Every row belongs to one group in each of 4 separate groupings. Each group adds its own fixed numbers to the row, and there is some noise. The rows also spread widely along 13 directions, which tell nothing about the answers.
Known rows, each followed by its group in each grouping:
[ 0.38 -1.97 -0.58 -0.11  3.96  1.55 -1.17  0.69  0.97  2.32 -1.87 -1.44
 -3.36  3.61  0.62  0.26 -4.65  1.53 -0.07  0.21 -0.12  2.70 -2.88  0.04
  0.08 -0.42  0.68  2.67] : (2) k_386 rokom (2)
[ 1.58  1.67  1.30 -5.09  3.43  2.67  0.58  0.18 -0.75 -0.22  0.71 -1.07
  0.91  1.13 -2.98 -0.04  0.41 -1.84  0.78  1.62  0.18  3.81  2.46 -1.03
  2.56  3.29 -2.50  0.03] : (0) k_17 rokom (0)
[ 1.04  0.86 -4.52  3.35  1.76 -3.04  1.70 -2.97  0.15  1.77  1.47 -1.04
 -1.57  0.75  3.12 -2.78  2.30  1.01 -1.72  0.43 -2.11  0.21 -1.53  0.15
 -0.86  1.86  0.43  1.22] : (1) k_568 zer (2)
[-1.27  1.81 -4.93  0.36 -0.30  0.26 -0.69 -0.55  2.01 -2.32  2.86  1.41
  1.79  1.99  3.53  0.54  1.59  1.00 -1.64  2.41  4.60 -1.06  0.81 -2.64
  4.20  2.59 -0.43  1.71] : (2) k_725 vopa (3)
[ 1.84  1.39 -2.04 -2.35  3.21  0.98  3.69 -0.25 -2.91 -1.41  1.04 -0.84
 -1.18 -1.40  0.25 -0.15  1.97 -2.18 -1.18  0.85 -1.14  3.10  0.85  0.67
  1.34  4.26 -2.28 -1.08] : (0) k_7 vopa (0)
[ 1.75 -1.60  1.10  0.64  1.30  5.06 -0.10  1.58 -1.40 -1.12 -2.21 -1.14
 -1.35 -0.11  1.43 -0.26 -1.21  3.46  0.61 -0.44 -4.65  2.69 -1.05 -0.39
 -2.08  2.53  1.08 -0.06] : (1) k_725 zer (1)
[-2.03  0.26  2.17 -3.23 -0.92  4.43  3.38  0.38 -1.22 -0.05  1.31  0.16
 -6.61 -0.62 -1.22  1.59 -0.51  3.03  2.66 -1.23  0.79 -1.78 -0.52 -2.80
  3.97  0.03 -1.58  0.86] : (2) k_361 zer (1)
[-0.25 -2.73  3.09  0.01 -2.05  2.09 -0.61  1.23 -0.78 -1.15 -0.30 -0.49
  1.59  0.05 -0.18 -0.16  0.81  1.25  0.04 -0.19 -3.16  2.10 -0.61  0.82
 -3.75 -0.24 -1.61 -0.36] : (0) k_361 rokom (3)
[-0.47  2.90 -0.72 -0.06 -0.77 -1.50  2.99 -0.45 -0.81  0.79  4.47  0.42
 -4.89  0.02  1.01  0.26 -0.70  2.44 -0.32  1.14 -0.45 -1.88 -0.47 -2.87
  2.88 -0.07 -1.93 -0.19] : (2) k_17 zer (2)
[ 0.49 -0.91  0.96 -0.56 -4.18  4.15  0.61 -1.62  1.78  2.62  1.22 -2.57
 -4.72  0.93  4.98  0.40  3.28  3.85  0.86 -3.57 -3.17  1.86  0.97 -0.02
  2.59  1.40 -0.72  0.69] : (1) k_7 vopa (2)
[ 4.74 -0.41  0.41  1.71 -2.00  2.03 -2.48 -0.21  1.90  0.22 -4.57  1.25
 -0.02 -1.53  0.22 -2.90  0.92  4.39  0.71 -1.32 -1.76 -0.24 -0.26 -1.00
 -3.18 -0.73  3.64 -0.63] : (1) k_568 zer (2)
[-1.27 -0.40  1.88  1.36  2.53  0.53 -4.10  2.14  1.53 -3.23  1.16  0.03
  3.27  1.70 -1.81  1.65 -5.01  0.30  1.03  0.98  0.44  3.01  0.60 -0.27
  2.37  0.73 -0.79  0.52] : (0) k_386 zer (0)
[ 3.01  1.32 -4.61 -0.80  0.15 -0.82  4.09 -1.80 -1.83 -0.14  0.28 -0.66
 -2.82 -1.13  2.66 -2.10  1.71  0.66 -2.14  1.34  0.35  0.16  0.47 -0.07
  0.08  2.72  0.31  0.35] : (1) k_361 rokom (0)
[ 2.98  1.46 -3.70 -0.41  2.86  1.56  1.96 -0.42 -3.02 -1.89  1.73 -1.63
 -1.84 -0.56  2.84 -0.45 -0.22 -0.39 -0.44  0.32 -3.61  3.10  2.07  1.31
  1.05  6.24 -0.48 -0.77] : (1) k_386 rokom (3)
[-0.05  1.39  0.90  1.17  0.36 -3.73  0.14  0.21  2.70 -1.44  2.49 -0.12
  5.08  0.04 -2.18 -1.54  4.50 -1.15 -0.97  1.87  0.99  4.90  0.28 -1.29
 -0.51  1.89 -2.88 -1.48] : (2) k_361 vopa (0)
[-1.40 -0.44  1.91  0.20 -0.69  1.06 -1.13  0.14  0.87 -2.10  0.46  2.31
  1.91  0.88 -2.96  0.20 -0.22  0.57  0.86  1.67  1.46 -1.73 -0.07 -1.67
 -0.67 -0.56 -0.81  0.65] : (0) k_7 zer (2)
[ 0.21  1.54 -2.86  2.25 -2.43 -0.51  1.47 -0.78 -0.25 -4.14  1.55  3.14
 -0.86 -1.46  1.13 -0.79  1.74  1.79 -0.26  1.12  1.66 -3.91 -0.02 -2.24
  0.04  2.20  0.25 -1.01] : (2) k_386 rokom (0)
[ 2.80 -1.03  0.93 -0.29  1.76  3.37 -1.55 -0.32  3.65  5.12 -1.58 -2.01
  0.37  2.89  2.58 -2.55  3.93  3.47 -0.61 -1.07 -3.78  5.68 -3.21 -2.17
 -1.27  0.89  0.37 -0.24] : (2) k_568 rokom (1)
[ 4.45  1.88  0.40 -2.11 -2.94  1.92 -1.51  1.14  0.75 -1.35  0.33  1.33
  4.34 -0.70  2.52 -1.17  2.67  2.56 -2.76  2.09  0.01  1.33  1.37 -2.18
  1.28  0.56 -0.39 -2.51] : (0) k_17 vopa (1)
[ 1.14 -2.32 -0.52  3.13 -0.46 -0.50 -2.22  1.22  1.28 -0.08 -1.14 -0.26
  1.40  0.66  4.66 -0.88 -1.63  3.32 -3.06  0.73 -0.66  1.86 -2.60  0.36
 -1.29 -2.12  0.20 -0.20] : (1) k_725 rokom (0)
[ 0.11  0.55  0.51  4.69 -0.26  0.55  0.45 -0.18  2.21  2.39  3.76 -0.18
 -1.22  1.76  4.59 -1.62  2.90  4.17  0.03 -1.58 -5.94  2.74 -2.88 -1.96
 -1.42  1.20 -0.62 -1.21] : (1) k_7 vopa (3)
[-0.75 -0.65 -0.89  2.88  2.36  0.32  1.43 -1.78  0.87  1.35 -0.25  3.15
 -1.52  0.31  2.76 -3.29  3.62  2.47 -0.39 -1.25  0.48 -3.08 -4.61 -1.25
  0.67 -1.49 -1.15 -0.02] : (1) k_386 rokom (0)
[ 3.83 -0.37  0.81 -4.06  5.02 -1.59 -1.52  0.33 -0.41  3.41 -1.71 -1.13
  0.87  1.36 -3.63 -1.93 -2.14 -2.25 -1.89  2.47  0.31  3.74 -0.60  1.71
 -1.02 -1.81 -1.98 -0.23] : (2) k_386 rokom (2)
[ 1.33 -1.07  0.06  2.46 -1.29 -0.74 -2.03 -1.10  3.54  0.44 -1.47 -2.47
 -2.64 -1.03  2.77  0.75 -0.51  1.71  0.08 -5.54  0.10  3.94  0.98  1.47
  4.38  0.08  1.45  0.76] : (0) k_386 zer (1)
[ 3.27  0.76 -0.43 -5.37 -0.94  2.43  2.19 -2.60 -3.19  2.33 -0.63 -0.08
 -1.81 -2.02  0.26 -2.83  5.55 -0.56 -0.94  0.12 -1.01 -2.18  2.29  1.05
 -0.28  0.47 -2.65 -1.03] : (1) k_725 rokom (2)
[-1.58 -2.37  3.10  2.97  0.88 -0.74 -2.05 -0.38  2.17 -1.17 -2.03  1.56
  3.74  2.32 -3.49 -1.77  1.92 -0.06  0.86  0.49 -0.78  1.25 -2.02 -0.66
 -5.24 -0.28 -0.52  1.41] : (0) k_17 rokom (2)
[-2.61 -2.39 -0.74  5.23 -0.42 -4.88  2.00 -1.19  1.39 -3.06 -1.09 -1.03
 -0.04 -2.81  1.59  0.06  2.15 -0.40 -2.00 -1.62  1.86  2.01 -1.81  1.97
  0.31  0.03 -1.13  0.86] : (1) k_725 zer (1)
[-1.77 -1.07 -1.59 -0.38  0.32 -2.01  4.86 -2.48  0.96  1.33  2.03 -3.52
 -1.77  1.42  1.49  0.06  4.01 -1.85 -2.12  1.23 -0.39  4.16 -2.03  0.60
 -0.11  3.43 -3.24  1.46] : (2) k_386 rokom (1)
[-3.14 -0.40  4.49 -0.08  0.05 -0.28 -0.95 -0.12 -0.31 -1.44  2.50  1.77
  0.87 -0.98 -4.03  0.35  2.32 -1.83  2.47 -2.01 -0.69 -0.18  1.05  0.73
  0.67 -1.04 -4.04 -1.20] : (0) k_7 vopa (3)
[-1.24  3.85 -2.14 -0.87 -2.71  0.10  0.48 -2.30  0.15  2.36  7.11  0.85
 -1.79  2.59  1.26 -0.91  0.37  2.89  0.47  2.95 -1.42 -4.97  0.51 -4.15
  1.44  0.21 -0.81  1.14] : (0) k_568 zer (0)
[-3.53  0.18 -0.26  4.23 -1.13 -1.67 -2.23 -1.42  2.33  2.86  4.74  0.97
 -2.28  4.33  3.96 -0.33 -1.17  4.14 -0.06 -1.26 -1.44 -2.45 -2.87 -2.29
  1.92 -3.05 -0.26  2.32] : (0) k_17 vopa (1)
[ 1.08 -0.38  3.02 -1.24  2.89  3.21  0.29 -0.05  1.81 -1.04 -3.62 -0.39
  0.21 -0.90 -3.62 -0.78  2.91 -0.90  2.94 -3.06 -0.67  5.17  0.30 -0.37
  0.14  3.71  0.29  0.19] : (0) k_386 vopa (1)
[-1.15 -0.68  1.68  0.96  1.32 -3.15  1.94  0.64 -2.21  0.61  1.45  2.97
 -1.60 -1.43  0.98 -1.28  0.96  1.10 -2.70  0.91  0.87 -3.07 -4.45 -0.28
  0.87 -5.64 -4.68 -2.28] : (2) k_17 rokom (2)

New rows. What belongs after each?
[ 1.68  1.44 -2.55 -1.66  3.21 -0.02 -0.98 -0.95 -0.02 -2.04 -1.34  3.10
  2.90  2.02 -4.70 -2.01 -1.50 -1.48  0.17  4.45  3.41 -2.31  0.28 -2.12
 -2.29  2.01  2.12  1.80] : (0) k_386 rokom (1)
[ 0.24  1.20 -1.53  2.29  1.37 -2.53  3.11 -1.50 -1.34  0.56  1.76  1.13
 -1.14  0.07 -0.34 -3.01  1.83  0.96 -0.51  2.55 -2.90 -1.16 -2.65 -1.37
 -4.47  1.18 -0.31 -0.25] : (1) k_568 rokom (2)
[ 2.27  0.99  1.35 -4.74  1.28  3.96 -1.38 -0.37 -0.27  0.13 -0.83  3.09
  1.98 -0.86 -2.62 -2.49  5.23  0.49  0.96 -0.48  2.40 -1.20  1.68 -1.78
  3.05 -0.11 -2.01 -1.95] : (2) k_361 rokom (1)
[-0.30  0.12  0.05 -0.77 -0.92  1.61  1.78 -1.60 -0.67 -1.72  1.72 -1.52
 -0.15  1.33 -0.62 -0.20  2.54 -0.21  0.79  1.26 -2.37  1.92  1.82 -0.30
 -1.06  4.99 -1.24  1.06] : (1) k_17 rokom (1)
[ 1.18 -1.25 -0.38 -2.26 -1.72  1.39  2.23  0.14 -3.54 -0.10 -0.15 -1.26
 -4.78 -0.25  0.22  0.65 -1.70  0.80 -0.87  0.82 -2.28 -0.52  0.14  1.16
 -2.51  0.10 -1.36  0.67] : (2) k_17 rokom (3)
[-1.57 -3.76  0.80  1.48  3.56  3.90 -1.40  0.27  1.87  3.38 -2.88 -1.01
 -1.90  3.55  4.56 -0.77 -0.17  3.76 -0.44 -1.98 -1.02  2.52 -5.02 -0.10
  0.75 -2.03 -0.38  2.80] : (1) k_725 vopa (2)
[-2.03  0.57 -2.46 -0.65  2.04  0.21 -1.26 -1.27  2.55  0.92  3.06 -1.22
  1.43  3.51  1.48  0.14  2.06 -0.45 -0.12  1.01  1.67  2.62  0.13 -0.99
  3.67  2.34 -2.04  2.15] : (2) k_568 vopa (3)
[-0.95 -1.94 -0.52 -2.33 -1.06  2.50 -0.25 -1.78 -0.73  1.68  2.27 -1.37
  1.22  2.96  4.14 -0.14  2.75 -0.01 -2.46  1.22 -1.06 -0.09 -0.57  1.40
  1.39  0.16 -3.86  1.15] : (0) k_386 rokom (2)
[ 2.11 -3.41  0.50  3.14  0.66 -1.69 -4.06  1.21  2.41 -0.90 -3.81 -0.47
  3.83 -0.15  2.43 -1.17 -0.97  1.63 -2.56 -0.23  0.21  4.18 -1.99  2.31
 -1.25 -2.44  0.43 -0.51] : (1) k_568 rokom (2)
[ 1.69  1.45 -2.66  0.54 -0.12 -1.95 -2.47  0.54 -0.92 -4.52  2.54  1.77
  2.97 -0.66 -1.08  0.35 -0.83 -1.01 -1.47  2.38  1.45 -0.09  3.40  0.09
  1.37  2.27 -0.43 -1.95] : (2) k_7 rokom (1)
[ 2.29  1.60 -0.63 -5.25  3.14  2.46  0.60 -1.34  2.27  3.34  1.02 -3.62
  0.96  3.90 -1.35 -0.56  2.64 -0.97 -0.67  2.60  0.26  6.26  1.58 -1.97
  2.80  4.44 -1.69  1.93] : (2) k_17 zer (1)
[ 3.48  2.54  1.06 -4.54 -1.16 -3.43  2.25 -1.44 -2.06  1.21  0.63 -1.15
 -1.45 -5.05 -2.93 -1.33  2.46 -2.51 -1.75 -0.42  0.43  0.73  3.43  1.48
  1.65 -1.16 -2.67 -2.55] : (0) k_725 zer (1)
[-1.46 -1.77  0.59  3.13  0.04  1.31 -2.55 -0.52  3.64  0.31  0.36 -2.44
  2.53  3.57  1.54 -0.44  4.04  1.31  0.55 -1.10 -3.15  5.71 -0.43 -0.68
 -2.30  3.64 -0.65  1.47] : (2) k_725 vopa (2)
[-0.76 -1.95  0.12 -1.80  0.64  4.47  0.58 -0.83 -0.68  2.62 -1.55  0.31
 -3.14  2.16  1.98 -1.17  0.48  3.11 -0.18  0.37 -0.47 -2.09 -3.03 -0.83
 -0.49 -1.64 -0.38  2.43] : (1) k_725 vopa (1)
[-4.07 -0.97 -0.36  2.27  2.32 -3.11  0.62 -0.84  2.03  1.61  1.93 -0.51
 -1.79  3.26  0.86 -0.06 -2.56  0.92 -0.52  1.63  1.89  0.26 -3.01 -1.13
  0.82 -1.87 -1.20  3.37] : (1) k_725 rokom (2)
[ 0.78 -4.09 -1.83 -1.00  2.71  2.00  0.71 -1.28 -3.39 -2.16 -5.20 -1.37
 -1.74 -1.96 -0.98 -0.54  2.65 -2.56 -0.42 -2.36 -0.43  1.75 -0.11  4.42
 -1.58  2.24 -1.01  0.68] : (2) k_568 rokom (1)
[ 0.85  0.54 -3.10  0.78  3.80 -1.74 -0.45 -3.14 -2.57  1.71  1.44  0.48
 -4.72 -0.87  0.12 -1.61  1.04 -2.43  0.72 -4.86 -1.67 -1.28  2.05  3.08
  2.05  0.34 -0.88  0.09] : (0) k_7 rokom (3)
[-1.18 -1.66 -0.73  1.46 -1.43  1.01 -2.00 -2.10  0.27 -3.00 -0.75  1.60
  2.84  1.06 -0.01 -1.39  4.17  0.06  0.20 -0.21  0.92 -1.76  1.09  0.82
 -0.60  1.56 -0.74  1.54] : (1) k_17 vopa (1)
[ 2.60  0.75 -2.58  0.40  8.44 -1.06 -1.58 -1.77  0.64  3.06 -1.85  0.69
 -1.60  2.71 -2.75 -3.62 -2.43 -0.99  1.12 -0.13  0.21  1.34 -1.12  0.14
 -0.31  0.73  1.57  2.17] : (1) k_386 rokom (0)
[-1.50 -2.68 -1.40  2.17  2.02 -1.34 -0.03 -0.73  1.16 -0.74 -3.41  0.86
 -2.68 -0.16  1.33  0.27 -1.85  0.36 -0.85 -2.60  3.87 -0.36 -3.24  1.42
  2.26 -2.25  0.89  2.54] : (0) k_386 vopa (1)
[-1.88 -1.05 -1.36  5.12 -1.96 -6.23  0.74 -1.83  0.71 -1.09  2.24 -2.64
 -2.18  0.63  1.10  0.48 -2.03  0.16 -1.27 -0.02 -1.23  1.64  0.18  2.02
 -1.26  0.38 -0.63  2.26] : (1) k_17 zer (2)
[ 2.52 -0.59  0.15  5.23  0.19 -1.90 -3.11  0.58  0.61  2.84  1.51  1.19
  1.06  1.44  2.66 -3.79  1.16  4.60 -1.80 -0.74 -5.81  1.00 -3.67 -1.07
 -4.76 -2.79  0.55 -2.48] : (2) k_361 rokom (1)
[-1.80 -1.09 -0.60 -0.05  2.26 -0.56 -0.17 -1.26  1.58  1.69  2.98 -3.56
  0.72  2.48  2.78  0.38  2.33 -1.34 -0.74 -2.08 -1.04  6.30  0.77  1.71
  3.58  2.22 -3.18  1.63] : (0) k_361 rokom (3)
[ 2.30  0.15 -2.18 -3.49  1.14 -0.12 -1.32 -0.68  1.39 -0.97 -0.98 -1.06
  2.97  1.17  0.70  0.16 -0.38 -2.01 -2.34  2.24  4.22  2.89  2.29  1.04
  3.48  1.71 -0.70  1.16] : (0) k_386 rokom (2)
[ 0.38  0.24  0.32  1.49  0.24  2.09 -1.74  1.94  0.76 -3.33  2.17  1.03
  2.52 -1.01  4.55  1.05  1.25  2.00 -0.99 -1.13  0.09  2.80  0.79  0.00
  5.44  1.19 -2.26 -2.56] : (1) k_7 vopa (3)
[-1.01 -1.38 -2.28  4.44  1.79  1.73 -3.94 -0.69  0.10  0.01  0.84  2.21
  0.30  2.25  2.34 -1.74  0.63  3.23  0.51 -1.47 -2.53 -2.57 -2.48 -0.58
 -1.01 -0.74  0.45  0.84] : (2) k_568 zer (3)
[-2.01  2.63  1.12  3.19  0.49 -4.54  1.18  0.04  1.14 -1.32  4.15  0.25
 -2.38 -1.66 -1.92  0.41 -2.70  1.26  1.77 -0.18 -0.64  0.57  0.06 -1.90
  2.52 -0.01 -0.46 -0.64] : (1) k_568 zer (1)
[ 3.94  0.47 -2.19 -1.43  0.25  0.68 -1.60 -0.92  0.77  0.13 -1.33 -2.52
  3.46  1.23  0.07 -1.41  1.61 -0.46 -1.94  2.01 -1.32  4.34  2.56  0.13
 -2.46  3.79  1.20  1.02] : (0) k_725 zer (2)
[-4.13  0.59  1.56 -1.16 -4.10 -1.20  1.90 -1.00  2.08  1.12  5.28 -2.19
 -1.92  2.55  0.84  2.06 -0.91  1.28  0.38  2.54 -0.04  0.28 -0.25 -2.31
  1.24  0.08 -2.24  2.34] : (0) k_568 rokom (2)
[ 0.25  3.24 -3.04 -1.12 -4.85 -2.70  1.97 -3.00 -0.31  1.45  5.42 -2.00
 -3.79  0.77  1.08 -0.04  0.17  0.69 -0.10  1.76 -1.90 -1.67  2.99 -1.31
 -0.53  2.46  0.26  1.36] : (0) k_568 rokom (2)
[ 2.15  1.25 -1.22 -0.31 -2.51  3.38 -0.28 -2.14 -0.28 -0.58 -1.30  1.26
 -3.00 -2.13  1.27 -2.11  4.56  2.46  2.02 -3.41 -0.94 -2.62  2.69 -0.72
  0.56  2.14  1.23 -0.13] : (1) k_725 vopa (0)
[ 2.02  0.17  3.96  0.84 -0.59  0.03  0.68  0.79  4.84  2.05 -2.54  0.64
  1.56 -0.67 -1.13 -2.63  3.98  3.12  0.41 -1.46 -0.19  4.72 -2.93 -3.51
 -1.99 -1.08  1.01 -0.97] : (0) k_361 vopa (1)
[ 1.15  0.05 -0.26 -0.01 -2.05  3.20  0.81  1.37  0.50 -1.57 -1.82  1.80
 -2.71  0.66 -0.99 -0.23 -2.35  4.78  1.09  2.03  1.02 -2.08 -1.43 -3.89
 -2.29  0.20  2.90  1.52] : (2) k_361 zer (2)
[-2.97 -1.72  2.95 -0.52  0.35 -0.15 -2.18  1.28 -0.51 -0.33  4.23 -0.82
  3.02  3.08 -0.33  0.60 -2.48  0.47 -0.66  3.11 -1.15  1.60 -0.34  0.71
  0.60 -1.86 -4.45  0.39] : (1) k_361 rokom (0)
[ 3.01  2.24  0.46  0.09 -0.64  2.30 -3.78  1.78  0.05 -4.84  1.84  1.25
  4.26 -1.04  0.39  0.40  1.12  1.63  0.16  0.23 -0.82  2.16  4.36 -1.23
  3.70  3.35 -1.22 -3.27] : (2) k_17 zer (2)
[-1.16 -1.93  4.88  0.21 -2.37  2.65 -1.96  0.43  5.22 -0.09 -0.69 -2.87
  2.37  3.74 -2.39  0.98 -0.23  2.43  2.00  0.97 -1.38  5.89  0.40 -2.08
 -1.58  2.26  0.33  2.73] : (1) k_17 zer (1)
[ 0.37 -0.07 -0.21  2.24 -1.50 -1.29 -1.04 -2.34 -1.15  2.21  3.01  0.34
 -1.67  0.94  1.60 -2.44  1.16  1.99 -0.40 -0.47 -4.23 -3.25 -0.48  1.08
 -1.80 -1.56 -1.62 -0.06] : (1) k_386 zer (2)
[ 0.47  1.39 -1.09 -2.55 -2.12 -1.00  3.49 -4.66 -0.88  4.20  3.14 -0.92
 -2.98  0.50  1.51 -2.92  7.12 -0.07 -1.15 -0.18 -1.47 -2.14  0.45  0.13
  0.72  0.33 -3.31  0.74] : (1) k_17 vopa (1)
